The groups are shells around one centre, one inside the other: the same stretched ball of 6 dimensions in 6 sizes.
In the rows, zero is written as 128.
Some rows, each with its group after it:
171 124 141 147 112 122 136 176 147 154 83 169 128 | C
122 116 131 157 135 91 167 213 170 146 83 133 129 | N
146 96 133 99 150 158 129 169 181 152 94 144 101 | N
130 91 139 84 120 139 121 190 182 142 74 122 98 | Q
171 118 136 174 92 88 168 191 155 119 86 167 141 | X
152 93 125 138 144 125 156 192 199 131 81 130 111 | C
184 106 142 152 86 109 136 183 165 125 71 157 128 | P
106 127 144 161 138 87 142 218 149 179 83 133 136 | X
137 90 128 137 147 122 156 194 195 133 92 130 115 | C
103 99 142 105 158 136 120 195 174 176 93 123 108 | Q
109 145 132 162 162 95 161 216 145 190 81 141 132 | P
158 118 133 160 115 103 167 188 158 132 91 163 134 | J
151 120 145 188 134 100 141 190 152 166 97 162 146 | C
168 147 127 209 140 86 177 201 149 162 77 168 147 | P
128 137 143 130 152 129 121 192 142 200 78 148 119 | X
132 134 144 183 132 90 154 197 135 171 101 166 149 | N
167 109 127 126 123 131 156 178 174 130 82 154 113 | C
194 129 137 209 104 89 161 185 149 138 83 180 152 | X
164 128 138 125 119 131 132 179 149 162 72 160 117 | C
145 72 132 51 119 166 120 173 202 121 75 120 79 | X
177 92 127 79 106 154 137 172 192 114 63 138 89 | N
125 132 139 201 162 87 153 211 154 185 92 146 147 | J
109 85 137 100 168 146 117 194 196 169 88 111 99 | N
144 96 149 140 134 130 112 181 170 163 94 144 123 | X
147 132 135 165 154 117 145 189 152 179 87 158 131 | Q
129 95 133 78 129 145 134 185 182 140 80 128 95 | Q
151 101 136 193 152 105 153 190 179 150 104 151 141 | J
168 61 137 142 120 130 136 174 210 105 99 137 117 | X
105 118 139 199 171 83 153 220 168 183 98 130 145 | P
118 135 139 167 168 108 143 203 149 196 91 147 134 | J
155 151 135 160 134 108 148 196 136 182 68 162 131 | J
166 103 129 138 105 108 156 199 185 118 62 135 115 | Q
145 123 138 115 146 146 131 171 150 174 93 161 114 | P
158 107 130 136 145 136 148 176 175 147 93 154 116 | Q
149 135 142 201 152 99 141 196 146 188 90 161 148 | P
179 73 135 113 98 138 132 173 201 102 78 138 105 | N
157 90 124 167 154 117 160 195 205 132 86 131 121 | P
184 119 137 130 80 115 145 180 155 124 65 163 121 | X
173 122 133 132 117 130 149 174 157 142 81 166 119 | C
127 81 136 157 136 104 151 201 195 128 100 126 127 | J
149 76 134 166 143 117 148 187 201 126 104 136 127 | J
131 105 141 173 127 93 157 197 163 141 106 151 142 | N
128 111 143 158 156 117 126 196 166 181 91 139 128 | Q
196 119 131 165 97 109 159 180 163 122 72 169 131 | Q
134 123 138 111 152 144 123 183 156 185 81 145 109 | J
145 102 127 148 128 105 166 201 186 126 80 134 120 | C
151 64 140 123 120 132 125 181 206 117 92 126 111 | N
164 78 141 107 132 159 113 161 190 139 95 145 105 | P

New rows. What belongs after each?
107 128 143 150 151 105 141 204 145 185 95 144 132 | J
126 121 141 200 160 89 145 210 162 182 93 142 146 | N
152 118 131 138 133 124 157 181 161 145 93 160 122 | J
164 138 127 144 129 115 157 196 157 158 60 152 119 | Q
186 95 137 199 123 106 152 179 182 125 97 163 143 | P
163 96 139 114 109 134 124 181 178 136 72 139 109 | C
149 90 124 99 134 138 142 196 206 130 60 114 92 | N
117 104 131 131 137 106 158 208 179 142 85 125 117 | N
148 105 145 115 141 151 113 166 160 170 99 157 114 | P
191 103 129 192 100 89 170 195 185 106 73 153 138 | P
173 121 140 202 109 88 167 182 148 132 104 182 155 | P
107 120 137 101 156 135 131 197 160 182 83 131 106 | J
171 134 139 198 101 79 164 196 142 142 81 172 151 | J
162 102 136 204 127 89 163 193 175 130 100 157 148 | Q
163 122 141 149 136 132 130 172 151 169 92 168 128 | N
157 127 140 173 119 102 154 185 144 152 96 172 142 | C
122 101 131 87 168 158 130 182 183 168 89 129 94 | P
132 117 126 166 156 103 172 204 175 152 90 140 128 | X
126 110 138 155 127 96 158 202 164 144 96 143 133 | J
162 87 145 140 108 121 120 183 181 134 83 141 122 | P
92 113 140 121 151 109 135 216 167 177 80 116 115 | X
166 142 137 146 117 115 142 188 140 167 66 164 126 | Q
171 88 133 132 131 142 143 165 186 126 99 156 115 | J
134 107 128 125 122 108 162 204 179 130 75 130 114 | N
162 125 124 140 115 109 172 195 165 131 68 151 119 | N
146 129 130 142 156 127 142 194 164 178 71 143 116 | J
156 143 142 145 113 109 135 194 135 174 65 160 128 | N
153 142 138 180 137 104 156 186 135 172 95 176 144 | N
128 79 133 119 144 127 132 203 208 140 76 106 104 | N
140 90 134 98 135 146 137 176 183 137 94 139 103 | C
167 147 126 195 128 85 180 204 150 153 70 164 142 | X
141 66 131 117 148 141 133 187 218 127 89 114 101 | N
147 117 130 115 131 131 153 182 163 146 84 152 112 | J
169 116 136 157 118 118 157 172 155 136 99 174 133 | N
109 142 140 152 155 102 142 211 141 197 80 141 130 | J
119 110 146 151 154 116 121 199 164 184 91 134 127 | J
151 95 141 157 125 117 148 175 169 132 113 161 134 | N
92 97 144 98 150 131 123 198 171 170 97 120 108 | P
170 108 144 158 104 112 136 180 159 138 87 162 133 | C
95 112 134 123 152 106 143 222 175 170 73 110 112 | P
141 132 141 153 146 119 133 189 145 184 86 157 130 | C
107 112 140 150 153 107 147 201 162 168 103 139 130 | J
161 68 129 110 143 154 132 172 214 122 90 129 99 | X
159 97 132 165 124 102 151 202 191 130 73 132 125 | Q
148 116 140 114 142 148 122 171 157 172 90 157 112 | N
146 113 133 223 139 71 178 208 171 140 100 152 156 | P
151 102 126 146 120 105 171 196 183 117 83 141 121 | N
94 107 142 129 143 104 140 212 166 166 91 122 122 | P
156 80 130 84 107 141 137 184 200 110 69 124 92 | J
143 90 144 93 119 147 114 173 174 145 89 140 105 | Q
131 103 137 160 136 104 158 194 170 141 105 147 133 | J
